The same things were measured in two ways. Each way mixes the same 8 hidden numbers, adds some noise and spreads widely along 5 directions of its own, which tell nothing about the thing.
(in the rows, 128 means zero)
Some things both ways: the first way, then the second way.
[180  88  99  93 140 131 110 182 130 119 145 124 143 103  73]
[124 139  93 146 114  97 132 112 126 142 147 178 127 134 104 143  90 137
 150 117 121 134 131]

[ 93 131 134 137  86  87 145 151 170 114 143 139 147 186 157]
[164  78 112 140 185 148 104 156  82 127  94 195 135  75 113 118  89  87
  86 129 135 138 106]

[124 152 127 134 123 143 131 139 119  96  87 131 178 103 140]
[141 115 110 123 127 150 132 116 161 152 151 185 130 132 161 100 118 133
 137 174 123  98 139]

[169 117  90 119 112 125 119 174 146  95 119  97 147 116  76]
[108 134 107 138 103 141 136 115 158 108 118 170 130 143 141  95 113 144
 165 150 121 155 126]

[152 177 119 120 134 172 107 145 152 104 105 112 115  93 137]
[136 136 158 125 131  96 124 107 128 115 156 136 108 140 138  97  95 141
 149 148  83  96 123]

[155 153 104  86 155 203 117 127 157  80  78  90 128  95  93]
[112 155 175 129 148 162 177 122 151 117 133 132 133 151 183 146  98 137
 190 144 110 144 170]

[175  54 115 166 118 121 104 127 162  50 105 133 198 148 115]
[111 131 122 130 156  93 154 133 115 130 165 206 133 134 131  95  60 119
 121 100 111 128 129]

[127  73 156 138 118  61 137 146 208 123 160 124 173 158 139]
[125 103 104 164 109 107  94  89 100 125 117 136 111 150  75 164 105 125
 136 117 105 140 108]

[161 100 111 185  72  91 131 116 161 119  81 108 137  89 137]
[146 119 134 138 113 137 118 114  99 119 123 152 115 106 130 112  83 142
 122 115 125 113 139]

[145 155 112 146  98  65 129 158 185 112 151 108 143  86 158]
[115 102  94 151 142 135 102 116 150 108 110 187 131 151 125 104 124 131
 171 174 113 150 107]

[143 118 132 171  91  91 124 111 216  93  99 115 177 130 150]
[138 143 159 103 129  89 160 109 122 142 141 115 117 137 154 130  93 117
 159 141  93 117 152]

[139 159 138  71  93 162 120 128 167 105 124 110 116 123 133]
[137 127 142 124 217 162 169 161 159 145 120 161 147 131 176 154  92 129
 177 171 115 147 188]

[152 121 114 120 136 210 128 128 117  77  90 122 158  97 141]
[139 149 165 103 146 119 160 128 134 129 172 143 112 128 166 131  75 158
 135 108 108 120 167]

[133 121 141 172  65  42 129 155 188  85 110 117 153 194  98]
[117 141 173  75  86 137 160 116 158 112 134  74 113 125 192 106 128 156
 150 171  98 108 160]

[146 114  77 165 129  72 121 155 190 129 143 113 170  77 151]
[160 116 135 133 113 100 103  92  95 122 111 148 104 115 115 114  91 121
 150 124 107 123 120]

[164 133 134 169  94  56 130 140 172  76  96 113 164 104 113]
[100 145 106 132 122 118 161 130 130 143 139 180 144 126 149 130 106 114
 153 152 131 120 134]

[126 130 134 131  72 122 122 129 187 113  84 116 146 184  98]
[141 139 131  92 124 103 165 118 110 164 112 124 129 103 148 162 109  80
 151 138 127 138 143]

[110 180 133 120 140 159 125 102 153  64 110 119 154  81 209]
[102 123 166  95 149 146 131  90 176 115 139 134 110 205 189 171 132 149
 192 176 107 173 134]

[206 143  88 140 104 140 102 169 139 100 109  87  97  69  80]
[ 77 133 119 112  50  60 131 105  79 106 125 128 115 131 120 121 109 123
 130 122 120 125  92]

[167  68  59 140 110 132 147 123 169 110 105 127 173  84 127]
[111 152 146 117 131  99 164 104 139 143 172 128 111 157 122 155  90 113
 137  98  88 156 127]

[141 198  90 112 108 145 127 170 119  65 106  98 158  82 120]
[127 142 123  83 113 104 166 129 134 148 138 163 137 107 167  91 101 105
 141 147 119 125 139]

[109 196 111  82 112  82 114 140 194 122 140  97 118 103 136]
[137 119 147 147 125 134 116  78 148 122 110 124 106 171 133 122 122 119
 198 161  83 152 118]

Other things, the second way, with their names:
(78): [154 126  97 163 161  95 137 129 107 170 142 192 145 106 104 120  95  59
 133 140 105 104 101]
(492): [ 98 138 158 107 121 126 131 108 136 105 155 124 109 161 150 153 117 141
 136 131 110 144 100]
(644): [128 138 137 117  82 105 138 109 103 117 144 112 103 110 117 120  81 148
 108  90 103 120 142]
(177): [109 126 119  81 116 119 110  97 160 125 138 160 105 175 158 172 138 155
 166 155 132 178 108]
(642): [128 144 147  88  85  99 141  97 125 122 156 148 104 131 151  99  97 127
 121 108 110 137 115]
(224): [160 131 164 163 179 154 136 124 102 125 130 180 122 125 134 133  53 121
 136  89 115 141 143]
(460): [140 144 140 168 105 118 136  83 119 133 143 111 105 135  92 124 106  97
 140 115  78 129  99]
(431): [112 128 136  93 137  99 143  87 169 147 152 148 118 182 154 128 132  97
 174 168  94 159 111]
(367): [112  78 131 144 117 178 139 127 129 113 110 137 137 113 162  58 101 127
 115 180 101  83 171]
(805): [109 116 175 122 126 141 149 114 117 108 130 108 114 134 152 114  88 122
 125 125  90 130 153]
(859): [115 124 112 125 137 127 137 122 130 142 107 171 142 141 155 146 117 118
 175 175 133 131 135]
(788): [124 144 165 103 123 115 163  99 158 142 185  92 102 157 136 136 106 116
 129 121  66 136 134]
(466): [152 113 120 184 168 176 116 113 134 120 106 193 129 132 113 101  90  96
 157 133 101 164 114]
(424): [ 98 116 135 111 124 120 135  83 148 134 137 146 118 188 157 148 125 114
 180 169 107 147 130]
(289): [129 128 159 118 116 114 110  95 157 110 190 124  94 157 142  90 124 143
 119 157  73  89  86]
(484): [137 114 162 130 161 148 158 136 148 134 153 125 136 116 166  78 102 109
 128 178  79  74 161]
(227): [113  93  95 132  96 107 103 111  96 112 117 174 115 116 100  91 110 100
  93 117 117 145  71]
(275): [165 118 145 130 148 121 117  97 133 152 168 134 103 134 116 140 110 107
 120 127  89 111 115]
(407): [132 119 148  98  94  81 127 119  75 118 111  87 105  90 128 122 106 119
 113 144 105  92 121]
(79): [122 115 134 119 143 166 172 161 144 139 144 147 144  92 183  81  98 124
 111 169 113  77 178]
(553): [112 136 125 163 150 157 159 104 177 134 156 151 126 178 137 139  87 156
 175 133  93 156 171]
(437): [148 145 121 122 131 133 144  94 152 154 107 164 126 143 146 147 118  99
 202 163 128 162 133]
(448): [ 99 139  95 141 122  75 118 107 127 142 162 168 126 167 114 159 122 119
 157 151 111 124  88]
(631): [149 125 105 134  98  98 106 107 114 142 156 154 114 113 116 114 118 131
 115 145 115  76 109]
(4): [156 151 144 115 170 126 138 122 144 151 155 177 123 136 157 165 115 122
 162 146 126 130 120]
(144): [125 175 114 138 131  87 157 102 103 173 144 157 118 151  89 252  80 107
 164  49 133 206 128]
(555): [111 108 121 186 149 177 113  98 128 109 105 209 136 162 124 119  97 104
 169 132 116 175 109]
(39): [103 127 118 152 176 132 138 141 154 115 124 168 137 160 128 142 110 117
 166 163 103 165 114]
(718): [169 173 143 126 133  87 136 101 140 138 167 134 106 125 122 126  98 134
 175 120  89 125 118]
(461): [ 61 143 117  78 110 103 169 123 150 156 156 145 139 166 175 186 139 114
 159 168 136 155 128]
(57): [128  85 104 132 162 134 102 103 177 130 134 180 118 171 130  97 138 116
 157 191  88 143  98]
(116): [142 139 170  98 101 153 162 106 135 145 152  98 113 116 185 125  98 150
 142 147 115  80 197]
(257): [168 145 184  85 199 141 184 128 172 150 152 148 128 129 207 113  77 128
 185 156  98 125 199]
(429): [142 193 139 119 152 137 173 109 188 150 179 177 118 164 164 177  86 175
 203 103 126 177 163]
(335): [154 113 150 147 140 173 134 108 144 122 122 147 116 125 149  77  89 128
 145 145  98 119 157]
(686): [ 92 122 114  87 138 131 154 130 152 137 122 175 134 155 172 160 113 136
 160 151 143 177 150]
(208): [166 154 143 173 166 126 147 138 108 119 181 190 114 103 105  96  25 160
 100  44 100 119 149]
(508): [147 163 152 146 156 173 143  92 187 127 135 154 115 182 171 167 102 184
 231 152 115 155 182]
(274): [143 112 132 109 146 163 123 122 189 127 125 126 118 132 175 107 161 144
 167 223 102 119 131]
(340): [104 129 117 146  93 108 135 101 139 100 142 136 113 145 114  74  84 160
 144 120  81 128 137]
(242): [136 116 105  93 126 136 120 111 190 143 150 150 111 151 151 125 138 145
 147 170 113 145 130]
(652): [121 129 129 170 105  92  79  56 120  97 136 162  94 193  90 129 112 129
 185 130  86 149  59]
(95): [155 105 136 163 134 133 118  96 115 134 121 136 116 132 105 117  96 102
 141 137  91 115 127]
(445): [148 106  75 161 114 103  97  85 124 165 153 202 118 146  91 115 121  80
 129 146 110 109  80]
(837): [ 90  89 140  98  80  72 112 104  74 100 132 126 112 120 132  78 109  92
  87 142  94  99  75]
(591): [166 193 171 101 131 122 173 113 143 147 140 108 107 118 164 178  83 155
 189 100 122 157 180]
(222): [130 127 147 115 124 117 143 101 125 129 110 134 123 136 142 115 115  80
 166 157 102 153 116]
(539): [ 96 140 115 144 104  57 106  73 127 117 149 120  99 190  73 171 131 109
 163 126  74 174  47]
(193): [102 137 122 105 114  91 143 129 139 129 172 136 121 135 144 121 114 147
 119 151 106 102 123]
(710): [142 154  97 152 164  96 115 127 148 117 146 198 113 142  91 143  82 161
 160 100 111 178  97]
(675): [139  87 126 138 189 114  99 140 104 116 138 208 127 125 126  93  95  95
 111 151 107 119  81]
(505): [138 133 130 122 133 124 120 105 127 125 106 176 120 134 151 134 107 120
 177 148 134 155 119]
(368): [112 120 143 142 114 140 146 109 106 120 118 109 117 135 126 146  82 133
 135 114 102 140 166]
(107): [133 131 172  91 123 112 151 114 102 126 141 123 110 111 152 119  96  97
 112 113 102 128 116]
(153): [125 136 119 142 163 102 149 145  96 157 150 177 143 119 126 172  88  96
 123 127 128 119 122]
(279): [100 136 136 125 110 100 148 114 121 122 150 157 125 141 144 116  85 125
 137 121 112 125 130]
(483): [141 191 151 111  99 133 161 112 145 127 119 160 124 120 184 140 102 163
 205 128 145 150 151]
(621): [137 164 110 134  87  70 143 109  96 142 143 149 112 113  95 144  82 124
 138  80 116 135 118]
(490): [112 123 109 135 103 109 122 113 118 150 162 128 119 141 116 166 133 124
 114 156 114  92 112]
(666): [ 98 101  96 160 146 164 109 116 181 125 143 162 126 181 127 152 149 134
 156 195 108 146 104]
(647): [ 65  96 132 139  84  83  90  74  97  98 144 123 103 196 102 136 135 110
 131 157  79 120  55]
(800): [139  99 100 118 128 122 115 106 154 137 119 175 125 135 149  89 121 133
 161 189 116 114 141]
(639): [143 117 155 140 177 182 149 142 142 126 123 161 137 123 181 110  86 148
 155 166 117 108 189]
(596): [121 164 110  88  88  67 132  86 153 170 193 125  98 165 116 207 146 141
 137 128 116 145  91]
(336): [162 127 139 114 161 105 144 113 145 158 155 144 118 128 139 115 105  93
 151 155  87 123 123]
(764): [ 97 134 118 172 116 157 150  99 147 129 132 147 133 173 117 150 105 121
 168 131 102 158 144]
(40): [132 138 125 111  94 119 143 115 121 137 123 144 124 106 152 121 108 137
 150 142 134 114 145]
(683): [152 136 128 136  93 133 110  95 112 121 129 169 108 118 127 114  93 140
 134 104 131 132 116]
(842): [ 79 136 146 108 120 158 147  97 193 107 148 137 115 197 178 136 137 149
 182 169 105 177 125]
(665): [ 81  86 129 136 152 113 136 131  95 110 102 137 134 147 123 134 103  85
 131 158  94 150 112]
(148): [ 95 115 110 124 127 147 114  88 169 108  86 167 127 187 157 141 143 135
 220 190 124 195 118]
(646): [135 135 154 138 131  68 128 110  64 128 135 123 115 125 102 163  78 110
 128 107  97 108 115]
(157): [133 179 129 112 138 118 168 116 176 138 142 166 123 141 152 140 102 137
 194 125 114 185 139]
(121): [118 131 155 140 119 103 132 104 114 110 135 133 116 145 123 113  99 113
 149 129  88 127 104]
(70): [ 74 109 119 120  53  68 104  78  70 105 138 157 102 157 105 124 105 106
 101  94 115 141  66]
(118): [159 127 126 141 154 126 136 106 142 137 133 181 120 135 129 100  79 127
 165 126 104 139 138]
(519): [135 157 177 144 128 102 132  81 121 116 172 141  98 163 123 109  87 110
 156 102  75 133  87]

Some of these things the first way, each followed by its name:
[172  79  65 102 143 131 136 159 142 174 141 144 120  74 103] | (666)
[124 124  71 131 117  79 123 153 188 136 136 145 165 132 129] | (336)
[144 122 161 188 108 144 157 110 169  46  74 118 210 105 174] | (461)
[149 135  87  98 153 141  75 170 145 112 120 123 117 157  67] | (505)
[133 139 100  66 150 162  93 153 107 154 104 147 121 125  74] | (445)
[169 105  74 116 121  95 141 181 133 104 130 120 163  95  77] | (79)
[163 100  60 131 126 142 132 151 158 129 110 113 149  91 103] | (591)
[105 232 118  80 109  86 120 157 156 100 126  99 127 101 130] | (437)
[ 79 161 139  80 153 185 146 140 135 123 118 148 153 158 153] | (275)
[136 139 172 138  57  85 112 117 152  42 108 118 155 154 154] | (686)
[ 85 188 162  66 113 175 147 138 174 113  83 100 121 200  85] | (460)
[137 135 145  89  99 127 131 153 155  85 116  84 151 132  90] | (367)
[120 129 195 131  71 157 145 135 151  72  89 100 154 200 118] | (644)
[126 156 106  59 236 201  75 174 146 106 144 120 124 139  93] | (652)
[112 206 136 105  98 128 137 156 148  56 117 102 154 134 140] | (157)
[130 119 110 167  63  20 130 163 162  92 139 128 150 164 127] | (227)
[143 146 140 149  97 126  96 143 162  67 101 117 124 182 115] | (837)
[159  66  67 140 138 124 102 112 183 111  77 111 156 119  84] | (555)
[129 186 123 109 135 199 167 140 181  88 124  95 154  66 182] | (39)
[188  86  72 173 133 107  82 165 151 103  73 116 139 149  35] | (483)
[149 132 156  88  65 128 134  98 162  87  95  91 135  98 128] | (553)
[150 122 122  77 154 172  84 128 144 118 101 116 121 121  84] | (508)
[148  55  96 151 123 110 107 135 170  76 104 138 179 181  87] | (842)
[118 111 130 191 133 115 137 127 165 100  88 158 175 163 156] | (289)
[148 134  46 129 198 194 124 155 122 134 103 152 150  63 137] | (4)
[146 106 139 203  98  60 141 145 168 139 102 144 164 122 139] | (631)
[126 168 187 140 108 158 130 121 159  29  83  95 172 142 148] | (279)
[149  88  75 118 156  85  90 184 115 104 170 163 148 134 116] | (177)
[158 148 108 127 110 148 146 160 143 104 111  95 144  70 121] | (621)
[124 139 134 197 115 127 156 110 227  75  86  96 193 107 187] | (121)
[138 204 135  95  86 139 103 146 132 111 122 102 119  71 152] | (800)
[140 161 145 132  58 123 140 101 216  91 112  88 120 105 176] | (665)
[128 105 124 141  56 106 122 100 182 121  68 106 140 167 106] | (335)
[155  85 121 122 169 198 144 155 127 142 102 143 155 107 104] | (490)
[150  98 119 117 186 201 120 151 183 113 126 120 154 126 119] | (646)
[113 114 129 127  93 128 110 124 177 127 115 146 158 176 147] | (57)
[122 125 137 137 128 175 120 135 124  94  66 114 150 168 101] | (683)
[134 112  94 153 164 152 107 150 163 106 129 153 160 139 157] | (675)
